The first 5 rows are patterns. Each new row is the sum of 2 different patterns, raised or lowered, with some noise. Before adding, each is slid sideways (what falls off one end comes back at the other) and multiplied by a number that may be negative. Names go in the order of the patterns.
Known rows, each followed by the names of its patterns:
[-10.6  -2.2  -0.9  -3.2   0.9  15.7   2.0  -1.3  -6.2  20.1 -22.4  -0.4
   4.9  -2.3  -4.1  -4.7 -14.4  -5.2   8.0  -4.2   3.3  -3.0   8.9 -11.9
 -26.8 -16.4 -16.0 -15.0   9.1   5.6   1.9  -4.7   0.1  12.2  -1.4  10.9
 -19.8   2.2 -10.8] | zapo
[  1.8   4.1  -5.4  -1.9  -2.2  -1.0  -0.4  -3.0   0.1  -0.8   1.2  -1.2
 -11.5  -1.5  -1.8   5.9   6.8   2.1   3.5  12.7 -26.8 -19.4  -2.7  -4.6
 -11.0  13.9  -2.0  -4.8   4.1   2.6  -0.7  -0.6   0.1   0.6   3.0 -19.4
 -15.7  -2.1   3.6] | voru
[  9.1   3.1   4.3  -9.0   7.8   2.5   5.1  -7.9  -6.9  -2.5   2.9  11.7
 -21.2   5.9 -12.6  -1.1 -26.8   7.0  -7.8  -4.4   0.0   4.7 -12.0   2.3
   7.9  -4.0  -9.5   9.5   4.8  -3.5  -3.7  -9.2   9.9  -9.4  -4.2  -2.9
   1.1  11.3  -6.9] | zep
[  0.2   6.2   4.6   2.8  -7.0   3.7   5.6  -0.6   0.1  17.9  -0.6  21.9
   9.0 -10.5 -10.3  -3.0 -13.7   8.7   1.8  -3.3  -0.8  -2.1 -14.2  -1.3
  -5.1 -10.5   1.0  -5.5   8.0 -14.0  26.8  11.0   5.7  11.0  -0.3  26.6
   5.5  -5.7  -9.6] | Ruvet
[  0.8   3.2  -0.6  -1.6   2.5  -1.0 -18.9   8.8  -7.8 -14.5   6.5   2.9
  -2.2   5.5  26.8 -13.5   0.2   4.1   1.2  -8.2   5.5   4.5  -2.2   4.3
  -7.2  -7.1  12.5   7.2   6.5   7.9  -3.0   4.0  -0.5  -4.0  -1.3   7.6
   9.4  15.1   1.6] | mavol

New rows, each followed by the names of its patterns:
[-11.4  13.4 -21.7   9.3  21.1   7.8   4.4  13.6 -18.5 -18.5  -7.5   2.9
 -14.8 -24.7  -3.6 -15.4  17.2 -17.0   7.4   4.4  -3.6  -7.0 -13.2  -4.2
 -30.6 -13.0  -9.5   4.7 -33.4  13.1 -12.5  -8.5  -1.7  -2.0  -5.2  -2.8
  11.4 -19.4   4.9] | zapo zep
[13.7  6.9 15.3 16.7  0.6 13.6 11.7 14.6  5.5  5.3  6.8 26.6 30.3 -3.3
 12.3  0.6  5.9 -4.2 16.8  7.8  8.7 11.4 15.3  2.9 11.5 14.5  8.6 11.9
 16.4 14.8  3.0  1.8  2.4 14.9 -5.4 27.7 22.6 13.0 21.2] | voru zep
[ 10.2 -34.8 -16.0 -17.5  14.3  -5.3  15.3   4.3  -9.2  23.7   4.9  -8.0
 -10.4  -1.9   2.6   2.8 -19.2 -25.2  -1.0   4.8  -1.9   1.7   6.8  -5.3
  13.3   3.0 -12.4 -14.2  -6.5 -15.1   5.4  -3.0 -16.6  -4.6  -7.3  -8.7
   3.1  -4.9  -8.4] | voru Ruvet
[ 7.0 13.5 15.4  8.1 15.0 29.1 12.4 32.4 20.2  3.8  2.0  8.9 -1.2 19.1
 20.6 10.0 11.9  6.7 -6.5  9.5  4.8 -5.2 30.4 19.3 19.6  2.3 43.4 12.8
 17.7 24.8  8.5 34.6 16.9  6.3  2.3 11.6 15.5 29.4 24.8] | voru Ruvet
[ 11.4  17.1  19.5   2.2   7.2   2.6   8.6  32.2  -3.2  21.5   6.8   8.3
 -11.5  17.4   0.2   5.9  17.4  21.3  11.2  15.5  18.4  10.5   1.3  18.9
  17.9   6.3  -7.0   8.8  15.5  -9.2  11.5  10.1  10.6  26.6  26.0   8.9
  14.0  18.7   3.8] | zep mavol
[ 29.7  22.5  33.5  23.8  31.3   5.1  25.2  19.4  11.3  23.4  39.7  11.4
  17.5  31.1  19.2  30.4   1.2  39.2  -6.0   9.1  10.0  -3.4  22.5 -15.4
   8.9  20.7  33.7  10.3   9.0   9.2  21.7  30.6  15.4   9.0   7.9  35.7
  -5.4  28.3  -2.4] | zep Ruvet
[-4.0  6.2 18.9  4.3  1.0 10.3 18.3 12.5 13.6  1.0 -4.8 32.2  9.2 22.2
 16.9 24.4  7.0 14.4  8.4  7.1 12.2 25.4 20.2  5.0 12.3 18.3  2.4  4.6
 12.1 11.2 -1.3  9.0  8.7 -0.7 15.9 10.6 -1.3 19.0 25.1] | zep mavol
[-12.6   7.5 -18.9  15.7  -2.4   9.8  10.1   8.7   0.0   3.7   3.6 -17.8
  -1.5  -7.1  12.9 -39.3  13.3  -6.6 -14.1   0.4 -15.5  -0.6  15.8   9.3
  -9.4  -1.8  -8.7  -1.2  -5.5   6.3  20.7  14.0  14.0   0.6 -11.0 -22.0
 -10.5   8.4   3.8] | zapo Ruvet
[ -2.9   1.0   2.6   2.8   5.1  29.9  26.5  16.0   7.1  18.8 -15.6  18.1
 -15.4  -9.0  -4.0  -4.6   4.7 -19.7  -0.7   7.0  30.0  19.1   1.2  -3.0
   0.5   6.1   6.0   0.6   6.5   4.5 -12.0   7.5 -15.8  -2.4  12.1  14.1
  18.1  17.1  -1.9] | voru Ruvet
[ -0.7   5.3   6.7   2.3 -18.4  -0.4   4.2   6.4   4.0  -5.2 -19.6   6.4
  -2.0 -16.5   3.4   4.0  -2.7  -7.8  26.0 -28.0  -5.4  12.3   9.7  -5.4
  15.9  -1.8  -3.3   7.4  -5.3  -4.2  22.6   8.8  10.8  15.8  -3.9   7.4
  -6.4   7.0 -19.7] | Ruvet mavol
[-25.3 -12.3  -6.6  -2.2   7.9 -21.5   0.3 -15.0  13.0 -37.5   9.7   3.1
 -12.7  -6.4   3.2 -19.5 -26.2  17.8  -7.8 -17.2   4.7   9.0 -10.9 -11.2
 -10.1   3.2  -6.1  -0.6 -17.0  -7.4   1.7 -17.9   8.8  -4.9   2.3  -7.9
   6.9  -7.3  -6.6] | zep mavol
[ -4.9   3.7  -5.6   2.0  -4.1   3.1 -13.4 -21.5  -4.4 -13.9 -12.2  -3.1
  -6.5  -3.7  -9.3 -16.0  31.9  14.4   7.8 -13.2   8.7 -24.6  -8.4  -1.4
  -8.2  -8.2  -2.8   8.6  -2.2  -4.7 -10.6  28.8  -4.5  -1.0  -3.9  -7.7
  -9.8  -1.6 -12.2] | zapo voru
[-10.8  19.2   5.7 -10.2  -4.9  -2.1  -3.9  -6.1   6.4 -17.0  -7.3   2.8
   7.1 -20.4  19.4  -0.7  -4.5   2.8 -11.5  -7.6  11.2   5.5  -6.6   5.0
  -7.7  -0.9 -11.1   9.8  23.2  12.2  13.5  12.2  -9.4  -6.8 -10.6   2.0
  -2.9  -7.6   5.6] | zapo voru
[  5.8   0.7  16.0   9.8  -3.3  11.2  -2.1  11.7   0.7  23.1 -14.6   5.5
  -6.3   6.7  12.2   8.5   2.2  -4.1  39.2   1.7  18.4   3.6  47.7 -15.8
  13.5  15.1   4.3  -0.9  15.8  -5.9  -4.3  16.4  13.6   0.2   0.3  16.0
   2.7  -2.8 -14.7] | zapo zep
[  8.0   6.6   0.2  -9.9   7.0 -13.2   3.2  -5.5   8.0  18.7  22.9  18.8
  10.2 -12.7 -14.9   5.9  -3.7  -4.6 -15.3   0.7  -2.7  13.2   3.6  12.3
  12.0  -5.5   5.7   4.1   1.2 -22.9  -9.0  -2.5   9.6 -11.0   3.4   4.3
 -16.2   0.3 -18.5] | zapo zep
[-23.7 -20.2   9.9  -5.0 -15.0  19.0   9.7 -12.4   1.6   7.0   3.8   9.3
  -7.8  10.7   8.2 -14.2 -14.8 -11.2  11.4  -3.5   1.8  -7.9   7.7  -8.1
  -2.4  -3.9   6.2   6.1   4.0   0.3 -11.1  10.3  -4.8  12.0   7.8  32.5
  -4.0  11.4  17.8] | voru zep
[24.4 26.0 16.9 17.1 25.9 13.0 28.6 24.7 31.0 18.3  8.0 13.3 17.4 28.9
 27.6 36.3 38.7 19.4 25.1 38.0 22.3 14.4 21.2 28.2 15.2 17.3 31.1 21.1
 20.8 29.5 35.7 34.0 31.6 13.9 36.9  6.0 21.0 33.5 22.3] | zapo mavol
[-29.8 -10.7 -49.8 -27.5 -34.8 -39.4 -25.1 -23.8 -36.9 -30.7 -16.4 -29.6
 -26.3 -34.9  -6.6 -46.2 -26.5 -26.5 -34.4 -41.4 -32.9 -41.2 -33.8 -19.3
 -30.0 -25.3 -29.9  -6.0 -43.9 -48.0 -33.3 -47.0 -43.1 -15.8 -25.4 -42.0
 -22.3 -27.4 -17.3] | zapo mavol
[-33.1  -4.0 -22.8  -6.5 -22.6 -24.2 -24.0 -22.4  -7.0 -21.5 -29.3 -33.2
 -24.5 -22.6 -23.2 -26.1 -30.9 -14.7 -22.0 -25.2 -31.9 -18.7 -29.3 -14.9
 -31.8 -12.4 -17.8 -26.8 -33.0 -11.6 -36.8 -27.9 -23.5 -31.9 -38.8 -27.1
 -30.2 -33.9 -26.6] | voru Ruvet
[-18.2 -17.0 -12.1   0.6 -16.2   7.4  -7.2  -5.8   4.4   1.6   2.3 -21.3
  -0.5 -13.4  -5.9  -0.2 -12.5  -9.9  -5.9   3.8   0.3  -5.9  -6.6  13.3
 -18.3  -8.3  -5.9 -14.1  -5.8  -7.1 -15.4  -6.1   4.5  -7.3  -0.7   6.9
  -2.0  -4.9 -12.8] | zapo mavol
[  8.5   5.7 -25.8  15.1  11.2   2.2  -1.6  -5.7 -16.7 -14.5  18.9 -11.1
   2.2   5.6  -2.5  -5.7  -2.2  -8.1  -2.0   7.3  -2.2  -2.4 -26.1  11.4
   1.5  -8.3  -0.6   0.1  -0.5  12.0   0.2 -13.2  -2.0  -5.5   8.0 -12.6
   7.2  14.7   4.0] | zapo voru
[ -5.2  -4.2  -6.5 -14.7  -7.4  -1.7  -5.2   1.0   1.9  13.7 -11.5 -23.4
  -4.8 -37.0 -29.5   4.8   2.0  -7.6   5.6  -2.1   7.7   1.3  12.7 -21.1
   1.6 -11.0 -10.1   0.4 -17.5 -15.3  -1.9  17.0   3.3   1.2 -11.0  18.1
 -23.5  -0.8   3.7] | zapo voru
[  0.5 -20.4 -15.7 -12.3 -29.5 -36.7  -5.7 -21.1 -14.7 -18.3   1.0 -29.8
   5.8  -1.6 -11.2   2.7  -6.1  -0.4 -14.2 -24.0 -28.1 -10.3 -12.1  -7.2
  -6.7 -17.7 -15.1 -15.7 -26.2 -13.6   2.4 -16.0   6.8  -4.0 -23.1 -20.7
   1.3 -31.6   1.8] | Ruvet mavol
[-11.2   2.9 -17.4  -2.9  16.1   6.3   4.1   2.4   5.3  14.1   4.9  11.1
   5.4  19.6  -1.0  -4.1   2.6   1.7   8.0   8.2  19.9   8.9   4.2   4.2
  19.8 -10.7   3.8   9.4  11.9   3.5   3.7  -9.9  -4.8  10.2  -0.5  -1.2
  23.5  26.3  -1.3] | zapo voru
[ -9.2   1.6  -0.6  22.2 -12.0   5.3  -6.1  -9.3  -1.6  10.7  -3.2  -7.6
  -3.0   6.5 -14.0 -11.7  -2.4   2.7   9.0  -4.4   5.3   0.2  -0.4  -6.7
 -14.7   3.1 -14.8 -20.1  -2.9  -1.4 -20.9  -3.9  -7.1   0.7   4.6  14.7
 -16.2 -16.5  17.1] | zep mavol
[  3.4   3.5  14.6   7.0   8.6   5.5  17.2  16.0  14.8   7.0  -1.5  28.1
   4.6  29.9  11.6  36.8  -4.0   9.6  10.3   5.8  -7.3  45.1  24.1   2.9
  16.3  28.7 -12.8   6.2  16.7   8.7  15.8   0.7  18.7  13.4  11.1   5.0
  14.9  29.3   2.9] | voru zep
[ 18.8  20.7  21.6  19.8  13.7  20.9  12.9  15.4  17.1  38.1  22.5  39.1
  27.6  17.9 -11.6   0.5   3.9  21.3  11.8  24.7  15.8  10.9   8.1  18.6
  12.1   7.7  18.6  13.3  27.5 -10.4  28.4  25.8  25.0  29.3  21.6  37.6
  21.3  10.4   8.5] | voru Ruvet
[-13.7  -3.7   4.4 -10.9  -7.5  -3.5   8.8   4.8  -3.6  -5.1  23.3 -19.9
  -6.4  -1.7 -13.3  -4.7  -5.3 -15.8  -3.6   9.1  -5.6   5.1  13.2   1.6
  -5.2 -13.4 -20.7 -16.2 -12.2   5.1 -15.0  13.6  -4.6  -3.4  11.6   4.4
   6.9 -22.9   5.9] | zapo mavol
[ 17.3   8.8 -22.0  -5.6 -12.3  -9.1  -7.8   4.6  21.5  15.3  13.4   3.6
 -20.5 -22.6  -6.4   0.2  -6.1 -12.1  -0.5 -14.5  15.8  13.5  -2.1  13.6
  12.3  -7.2  -2.4  -1.8 -23.3 -31.0  10.5   1.4 -24.9  16.1   4.7 -12.7
  -5.7   3.1  -2.7] | zapo mavol
[ -3.2  -6.2   1.0  15.8  17.3   7.0  -1.1  -6.5  -9.9  -5.8   2.1   3.4
   0.7   2.3   5.1  -1.3   2.1  13.5  -4.7  18.3  14.1  -2.0  -7.4  -4.1
  -5.6 -23.3  -1.2  27.3  17.9   2.9  12.1   7.6 -15.4   5.7   2.0   3.2
   5.6  -7.7  -3.8] | voru mavol
[ -8.8 -11.4 -13.6 -11.9  12.7 -30.8  -1.5  -4.7  -7.4 -20.1  -6.1 -16.7
  -8.7 -11.6 -19.5 -10.1  -9.2   6.0 -35.5 -22.8 -31.2 -21.7 -43.1   2.4
 -13.7 -12.8 -13.6  -6.3 -12.9 -10.0   3.8 -26.0 -17.4  -9.1 -12.5 -14.7
 -13.9 -20.1  -0.6] | zapo zep
[  0.6  15.0  -7.2  21.0  16.2  -6.7  -8.9  20.2 -23.8 -24.9  17.5  -0.9
  -7.7  -5.0  -4.4 -10.0   3.6  -0.8  -1.8   4.7  14.3 -22.1 -30.9 -21.0
 -21.4 -10.4   4.2   6.3   5.8  -2.8  -6.8   2.4 -15.2   8.1 -18.4  -0.6
  -9.1  -7.1  -4.9] | zapo mavol
[  9.8 -20.2 -24.1   9.1 -26.8 -19.8   7.6 -11.9  -3.6 -19.0  -2.1   2.9
   6.6  -1.0  -5.6  -1.7 -20.6  -8.5  -6.1  -2.0   2.6   3.9 -19.4  -1.8
 -19.7  -7.9   6.4   4.6   2.0   9.6  -5.8  -3.2  -7.5  -1.1  -0.4  16.5
   6.8   4.9  11.3] | voru Ruvet
[  9.0 -13.7  -5.1  -3.8  -9.8 -24.6  11.0  -8.9  -1.1  -4.9   5.0 -19.1
   7.3  -0.1  -2.2  -6.6  -2.8  -5.6 -14.8  -8.1  -2.7  -8.5  -3.0   5.5
  -4.9  -2.4 -13.4  -3.1  -6.1  -4.8 -10.1 -31.8   4.5 -20.9 -22.6  -6.8
   0.1 -15.6  -5.5] | zep mavol
[-11.8  10.4   1.4 -13.8   2.6  -6.3 -29.0  -6.9   1.5 -23.2 -19.2  -7.8
  -7.1  -3.3 -22.5  -5.4   4.8   1.8 -11.0 -25.0  -5.1 -22.6 -11.8 -13.8
  -1.1 -18.8 -13.5 -14.2  -4.6  -3.4  -9.5 -13.3 -15.8  10.1 -16.2  -3.1
 -15.0  13.4 -20.5] | voru zep
[ 12.7  -5.0   9.1 -20.3 -10.0 -11.5 -14.5 -11.3   0.6  -7.6   6.1   2.7
  22.3   6.7  -1.7  26.6 -20.8  19.3   7.6  -7.0 -12.8  -5.2  -9.4  -1.2
   9.7  -9.9   5.8   1.9   6.4 -11.7 -11.3 -15.9   1.8  -7.6  -0.7  -4.3
  -1.8 -15.3   7.4] | zapo Ruvet
[  8.6   3.0  -9.0  -3.1  -6.3  -2.2  -6.1  -1.0   4.2   7.5 -14.1  -2.1
 -15.2  -9.9   2.6   5.9  -1.5  -8.3  -3.1 -10.0 -11.2   1.6   1.2   4.4
   2.3  20.5  -5.8  -4.6   3.2  -8.1  -0.1 -18.0  -7.0  -8.7  -7.9  -8.3
 -26.8   2.5   6.7] | Ruvet mavol
[ 17.9   6.3  -6.9  -3.4  15.2 -26.6  -3.0   9.0   5.2   8.0  -4.8 -12.9
  -3.4   4.0  -7.7   3.3  -6.3 -11.9  -4.8 -31.4 -28.3  -9.1 -12.8   2.6
   8.0  23.8 -19.5  -1.4  12.5  -2.8  -0.6 -13.6   4.7 -13.0  -7.5 -11.0
  -9.1   7.1   6.3] | zapo mavol
[  2.4 -23.7  -6.2  -6.0 -12.3  -1.7   3.4  -0.6  -6.8   5.7 -11.8  -2.2
  -5.6  16.2 -18.6   1.5   3.3  -0.5  15.6 -11.6  -5.7  10.8   1.6  -6.3
   6.4  -8.0 -18.2   4.0 -22.6 -19.6 -15.4  -4.7   3.2   1.1   3.1  -7.2
   7.2  17.5 -13.0] | zapo mavol
[  0.2 -20.1   1.1  -9.5  -6.3   0.0   3.3 -13.8   1.7   6.7  -1.4  -9.6
  -2.6   1.5  -5.1   1.3  -1.4  10.1  -4.9   6.8 -25.0 -16.1   8.3  -9.5
  -2.6  15.3   1.7 -12.7  10.6   3.5   3.8  -6.5  -6.1  -1.2   5.4  -6.1
 -32.3   3.8  -8.2] | voru zep
[  9.0   0.3  -1.7  -6.9  25.8  -2.9   9.1   5.0  23.9 -16.2  11.2 -11.2
  -4.8  10.2  22.7   3.8   9.9  -1.0   8.7  -0.1   0.9   8.8  18.4  12.1
   0.5  20.7   6.5  11.0  -4.2   8.6 -14.1 -12.7  -3.1  -8.8  10.5 -25.0
  -2.1   4.4  18.1] | zep Ruvet
[-20.4 -19.4  -1.6 -12.5 -11.0 -16.9 -18.1 -16.2  -7.5 -12.0 -15.1 -13.0
 -13.7  -6.3 -25.3   9.2   2.8  -0.8   7.7 -10.9  11.3  -5.3 -17.0 -20.7
  -9.2  -7.2 -21.1  -2.7 -22.7 -18.0  -2.5 -10.7 -14.0   6.8   4.7  -2.6
  -4.5 -17.7 -19.6] | Ruvet mavol
[ -2.5 -21.3 -28.8  -0.3 -22.3 -27.1  -6.7  -8.3 -13.9  -7.3  11.0 -12.6
  -1.7  -5.9 -12.7 -20.3  -9.8  -3.2 -11.8  -6.0 -16.8 -17.7   1.3  -5.5
  -4.8  -5.2 -14.4  -0.1 -10.8 -14.9 -17.0  -9.2  -4.7   0.3 -19.4   6.4
   4.3 -10.1  -9.5] | voru mavol
[ -4.7  -6.6  17.2 -22.5  -1.6   2.6  -1.0  -5.9 -16.0 -14.8  -6.9  11.2
   0.8   4.0  -1.2  18.7 -35.2 -42.9 -18.0 -18.9 -23.6  20.8   2.3  -3.9
  -1.3   1.7   9.3  -2.4   9.1 -18.0   3.6 -27.5 -23.7  -4.2   2.1  -2.6
   3.9   8.4  -0.2] | zapo voru
[  0.3  -0.7  -0.1  11.3   3.9   7.8  19.2 -15.7   7.6  -1.5   1.5  -4.9
  12.0  -0.6  -1.5   1.8   3.5   2.8  13.2   4.8  -2.2  22.8  -3.7  14.3
   3.0  19.9  -4.0  12.6  11.7  11.9   0.2  11.9   2.4  -4.1   3.0  10.7
  -4.8 -14.2  11.0] | zep mavol
[-13.8 -19.6 -25.7  -6.1 -46.3 -42.7 -23.4 -31.3 -38.5  -1.3 -20.1 -23.1
 -13.6 -22.0 -21.2 -22.9 -24.9 -22.7 -14.9 -35.3 -27.5 -24.2 -18.1 -18.5
 -18.9 -29.1 -22.5 -24.9 -36.0 -17.7 -30.6 -34.0 -18.5 -19.7 -25.4 -30.2
  -5.2 -34.4 -16.6] | voru mavol
[-12.2   6.3  -0.7   2.1  -1.7  30.5  10.8   7.4   3.3  12.7   7.1  12.9
   7.1   4.4  16.0  15.5   7.5  -4.4  17.4  26.8  17.8  20.1  16.7 -22.0
   6.8  -5.0  -4.9  10.4  -3.4   2.4  -0.7  47.8 -10.6  12.9  17.7   7.4
  -3.7  12.9   7.5] | zapo mavol
[-16.1  -2.3 -13.4 -15.0 -12.9  -5.2 -26.3 -31.7 -26.3 -18.1 -31.3  15.1
   2.6  -3.0  -6.5  -8.7  19.1  -7.0  -3.3 -32.3  -7.2 -15.0 -15.4  -9.2
 -14.5  -9.2  -5.2   4.9  -7.7   1.5 -16.1  22.4 -22.9 -16.8 -11.1 -13.3
 -22.5  -9.1 -22.0] | zapo Ruvet
[ -2.9 -10.0   0.1  -4.5  -1.2  27.0  -7.9  -6.0   2.7   4.6  10.8  19.2
  15.4 -11.8  14.4   1.7  -1.6   6.3   8.2   6.2  11.7   6.1  -2.9   4.2
   5.6  26.8  -8.2   4.2  11.4   4.7   4.2   4.3  -5.6   5.0  14.5   7.1
  11.0  -3.8  14.7] | zapo voru
[ 25.0   4.0   5.6  10.0 -28.8 -13.0  -7.2 -11.0 -12.3 -18.9  -8.6 -19.9
   4.0 -14.0  13.7  10.2  -6.9 -13.1  -9.8 -13.8 -17.9 -10.4  -7.4  -4.6
 -25.5  10.7  -9.3 -14.5  -9.2  -6.3   2.4   1.5  -4.6 -20.4 -13.3 -14.8
 -11.3 -26.8  20.9] | zapo voru
[-27.1  -1.0  -4.6  -2.6   4.3  19.0 -14.2   3.6 -22.0 -17.6 -14.6  -3.3
  -9.6   2.7  -4.1 -16.1  -9.8   7.2   0.3   0.3   2.1  -8.3   0.3 -18.7
 -20.4  -8.2   3.6   3.1  10.2  -7.9  -5.4  -4.1  -7.2  -7.9  -7.1  -6.2
 -22.8   3.9 -14.2] | voru mavol
[-2.3 14.0 16.7  1.7 -6.0 10.2 36.0 -4.5  7.8  2.5  8.9  2.1  8.6  9.1
 19.0  7.9 16.8  5.7  8.0  2.7  7.5 -0.9  8.4 10.4  1.5 -0.1  2.4 -1.7
 13.0 14.9 -3.5  6.9  3.1 10.4 -8.8 29.9 13.8 -9.8 23.3] | Ruvet mavol
[  6.3  -1.3   7.6  11.1  -7.8 -11.8   6.1 -12.6 -25.4   7.1   5.3  -9.9
  -4.4   1.6  -0.4  -0.8   2.0  -6.3  -4.0  19.3 -16.8   2.0  -5.6  11.9
  -4.3   1.2   2.0   2.3  -4.4   1.2 -11.1 -19.5  -1.1   4.8 -10.5  -4.1
   3.1  -0.9   6.4] | zep mavol
